The first 6 rows are patterns. Each new row is the sum of 2 different patterns, raised or lowered, with some noise. Before adding, each is slid sideways (what falls off one end comes back at the other) and multiplied by a number that may be negative. Names go in the order of the patterns.
Known rows, each followed by the names of its patterns:
[-13 -31  36 -22 -10 -26   4 -31   2  29 -40  -5  14  -1  22  14 -38  31
   6  -4  -5  17   6  34 -34 -11   8  23  21 -39  14 -39   0   0 -33  15
 -13   3 -40]
Q_361
[ 20 -30 -31  30  -2 -35 -16 -14  17  -5 -24  31  36 -36  -4  -9  28  20
 -33 -28  20 -25  35   2 -39  22  16 -26  -8  22   0  39 -38  28 -34  13
  28  -2  -1]
Q_747
[ 22  37 -30   1 -27   3 -17 -32  23 -11 -27 -15 -25  28  -4 -20  40  34
 -37   9  34  29   5   5  18 -13  -5   0 -38 -21  10   7 -17 -24   3  20
  -2 -30 -13]
Q_559
[ 12 -27   3  20  34 -14   0 -19  -8 -18  13  -9   0  37  33  11  22  39
  34  39 -15 -31  -8 -21  -8  29  26 -34 -28   1 -13  -5  19 -31   6  34
 -13  31 -40]
Q_793
[-24 -10  -6  -1  14   4 -23  11  -5  -9 -31   8 -38  15  -6 -26  -2  34
  39 -37 -28  19  30 -22 -32   6  10 -13   0   6 -38  -7  38   3   8  30
   2 -37   0]
Q_988
[-12 -13  27  12 -34 -25   5   7 -20  12 -35  20  32   1  31 -25   8  24
  26  14 -37 -22  33  18 -24 -39 -35   0  -6   0  -5 -29 -36 -36 -12  14
  34 -27  38]
Q_160

New rows. What belongs after each?
[-13  40 -18 -17  20   2 -14  17  -7  25  13 -13 -11  25  20   8  19 -16
  -2 -18  12  22  30 -11  -2  11  25  19  -7  75  49   0  -5  55  44  32
  12  48  -3]
Q_361 Q_559
[65 14 39 28 17 23 44 52 36 42 31  2 54 22 20 55 57 26 45 43 59 38 36 29
 35 12 47 13 10 43 63 52  0 22 60 57  9 11 53]
Q_559 Q_988
[ 24   6 -26 -10  -8  24 -10 -22  -4 -36 -25   2 -57 -32  -7  -9 -36 -35
 -29  14 -11 -39 -36 -10  28 -42   4 -35 -13 -11 -45   7 -24 -15 -20 -17
 -14  -8 -24]
Q_361 Q_559
[ 44  -7  12  29   8 -13  46  22 -10  19  11  68 -22  27  21  16   8   0
   9  45  34  -3  25  22  28  52  10  27  52  -2 -28  43   9  20  -4   5
  49  41  -7]
Q_747 Q_988
[-12 -23 -62 -69   0 -47 -60 -28 -62 -17 -28 -51   6   7 -79 -19 -34  -5
 -17 -51 -51   2 -67  -4 -22 -52  -2 -34 -47 -54 -13 -30 -11 -54 -12 -58
 -39 -12 -47]
Q_361 Q_747
[ 12  30  52  42  27   9  20  19   8  17  32   8 -20 -31   6  -1  42  27
  10  10  18  13  35  28  27  14  40 -11  13  10 -30  39 -12  24 -13  23
  36  16 -31]
Q_793 Q_160
[ -3 -20  17  19  15  33  -9  35  36  20  14  -8   7  27   7  -9  -1  -8
  -6 -19  25   3   5 -20  -7  17   3  37   4  43  13 -21  29  27 -41 -32
  33   7 -26]
Q_559 Q_160
[ 58  86  31  25  23  56 -24  15  68  28   8  39  66  49  22  41  29  61
  11  30  37 -19  50  19  -9   8  45  62  66  11  20  52  55  57  47  29
  36  42  77]
Q_988 Q_160
[ 35   1  11  15  -1 -24   2 -36  20  52 -44 -37  22  -1 -24  12 -58  35
   0  17  12 -55  10 -20 -14  38  50 -38   0  14   6  -3  -7  -3  18   2
  -8  37  18]
Q_747 Q_793
[-18  -3  -1 -25 -50 -24  34   9 -11 -32 -34   6  21  -6  24 -33 -30 -15
 -14 -56   7  -3 -51 -25 -19  27 -38   1 -12 -46  11 -31 -52   2 -18 -20
 -20 -13 -28]
Q_747 Q_160
[ 66  25  64  35  34  63  68  77  -5  52  54  60  39   5 -25   1  66  61
  14 -17  25  35  21  41  79  13  66  60  31  27  44  -3 -13  39  77  19
  69  13  61]
Q_988 Q_160
[-64  23 -13 -36   5  45 -14  -4 -45 -16 -13 -28 -51  15  22  23 -25 -11
  48  40   6  -9 -69 -23  -1 -39   1  29 -37 -59 -13 -56  11 -19 -13 -19
  -6 -24  16]
Q_747 Q_793
[  9  30  50  22 -20   0  45 -10  32  16  -1  39  12 -34  26  32  31  44
  -8  57 -30  31  54  20  27  11 -10   0  12 -11   8  -7 -22   9   6 -10
  27  50 -14]
Q_747 Q_559
[-2 37  8 -8 -1 -3 53  3 40 -1 -2 44 13 50  0 75 23 41  1 46 11 29 17 51
  5 -2 36 34 25 19 16 -7 58  3 29 29  4 -8 32]
Q_361 Q_160
[-43 -36 -13 -28  -9 -65  -6 -22 -24 -30  -9 -40 -76   5 -51 -36 -36 -68
 -45  20 -37 -59 -46 -18 -30 -51 -81   0 -19 -48 -53 -49 -21 -49  22 -30
 -30  14 -45]
Q_361 Q_988
[24 15 14 48 35 40 29 10 69 46 15  3 60 24 70 32 20 38 74 92 24 31 62 60
  3 24 25 55 33 25 39 22 47 72 39 56 60 59 -4]
Q_988 Q_160
[ 12 -19   5  -8   2 -25  29  -4 -30 -26  -1  10   5 -10  25  10 -15  -3
 -26  -2   5 -30 -35  -7 -34  25  15 -18  20  12 -31 -18  27  14  18 -15
  17 -28  22]
Q_747 Q_793
[-16 -35  81  53  -9  18 -37  54  40  34   3  41  57 -16  31 -22  93   3
  79 -31  12  30  43  -6  75  45 -41  58  55  18  31 -21   8  76 -43 -24
  55  25  11]
Q_361 Q_747
[-18 -16  -5 -57 -30   2 -63   7  -8 -18 -16  29 -53   2 -38  -2 -16 -29
 -64 -31   9 -18 -69 -49 -26 -23 -11 -41 -66 -31   6 -66 -52 -42   8 -40
 -38 -87 -18]
Q_361 Q_747
[35 59 37 77  9 18 44 39 66 12 37  2 32 58 30 34 22 53 33 49 20 65 26 35
 39 61 38 47 51 -2 48 31 45 59 36 11 74 55 34]
Q_361 Q_160
[ 64  58  11  54   3  37  31  -3  16  29  -6   9  -1 -11  24  73  10  70
  38 -16   8 103  99   2  23  58  45  45   0   8  58  -8  76  29  29  28
  52   6  58]
Q_793 Q_988
[ -6 -26 -36 -20 -19 -16  19  22 -12  51  10 -12  11  21   2 -14 -10   7
  13  17 -34 -16  42   1  38 -14  18  38  -2  18   3   1  39 -10  -8  -4
 -47 -23  25]
Q_559 Q_160
[-30 -68 -35  25  41 -78 -44 -28   6 -55 -75   2 -25 -55 -35 -36 -32 -30
  -6  13  13 -28 -13 -26   1 -36 -26 -12 -34 -14 -19 -73 -29 -18 -22 -62
 -36 -51   6]
Q_559 Q_988
[ 24  49   1  49  37  39  34  67   3  49  22  46  32  32   3  19  55  32
  -1  13  23  27  44  12   1  26  47  -2  11  10  55  21  18 -14  27  39
  30  48  11]
Q_361 Q_747
[-17  -4 -30  36  -5  37  -7 -31 -18   8 -38  24  23 -40  -9  35  19   4
 -20   8   7  -8 -40   7  -3 -15 -12 -23   8   4 -24  32 -17 -22  15  -9
   2  32   2]
Q_747 Q_160
[ 23  71  26  -2  44  13  34  77  17  21  45  40  -7   7  -7  53  19   4
 -14  24  92  26  88  41  14  49  42  67  31  82  50  52  20  54  22  68
   8  90  24]
Q_361 Q_793
[ 33 -29  25  24  12   1  -6 -24  35 -27 -38  33  32  18 -45 -20  21  21
  -2 -17  14  44  14   0   9 -13  20  38  -4  16  55  19 -42 -20   9   0
  23   4  31]
Q_559 Q_988
[-17  78  74  -3   2  45  73  36   6  29  40  13  81  38 -20  38  31  -8
  25  75  32  71  20  50  15  25  41  50  19  45  24  43  38  63   0  28
  48  41  -1]
Q_747 Q_988
[ -7  -8 -14   1 -25 -43 -24 -27 -67 -53 -27 -24 -20  -5 -37 -11   5 -11
 -53 -17 -39  11 -28 -57 -21  34  23 -69 -72  20   5 -19 -51   0  13 -49
 -12   6 -40]
Q_559 Q_988
[-20  23 -12   1  -3   0   7  -4   0 -13  -4   2 -37  -8  21 -30 -14  16
 -11 -27 -30 -13  -1 -26   0   0   7   8  21 -21  -8  12   6 -27 -40  11
  21 -11 -35]
Q_559 Q_988
[ -6  -4  26  45  16  15  47  20   2  54  25  49  59  13 -15  37  -4  41
  24   6  50  39  -2  31  35  20  27  13  15  20  29  24  24  51  65 -16
 -10  57  47]
Q_747 Q_988
[ -6 -53 -20 -11  22 -12 -15 -37  -4 -16  16 -26 -50   5   2 -39 -12 -15
  -4  30 -37  22 -47   1  19  -1  -6 -14 -44 -19  18 -23 -55 -40 -21  -4
 -14 -30  -5]
Q_747 Q_160
[34 40 16 28 70 27 17 15 33 56 29 30 42 37 58 58 51 34 69 67 42 22 35 66
 63 13  8 72 56 60 57 47 72 33 52 45 33 82 29]
Q_559 Q_988
[  9  40  55   5  22  58  51  24  25  26  27  38  25   5  58  -4  81   3
  49  41  11 -25  10  50  58  17  17  30  55  21 -12  10  15   3  22   6
 -32  34  42]
Q_793 Q_988
[ -6  11 -22 -20  46   1 -35 -35 -12   2   5  45   1  35  39  26  21  12
   8  20  13  -1   2  47   2   4  -4  39  30  23  16  43  58   2   3  24
  46  45 -26]
Q_559 Q_160
[-43  -3 -54  25 -39  -7   5 -33 -24 -17 -40  39  13 -42  28  45 -25  11
   9  21  15 -22 -16  10  -7   1 -54 -36  25  20 -32  -7 -27   9  22 -44
 -26  31  31]
Q_747 Q_559
[-50  13 -81 -43  13 -52 -29 -50 -16 -54 -40 -33  21 -36   5 -21 -20 -47
   1  30 -54 -34  -2   7  15 -20 -78  36 -11   2 -22  13  14  -3 -38  -4
   3  25 -18]
Q_361 Q_559
[-24 -47 -48 -21 -39 -13 -33 -10 -38 -20 -34 -24 -39 -13 -29 -33 -26 -32
 -29 -60   2 -22 -34 -61 -18 -77 -10  -6 -81 -18 -14 -16 -52 -53 -54  19
 -73 -67 -25]
Q_361 Q_747
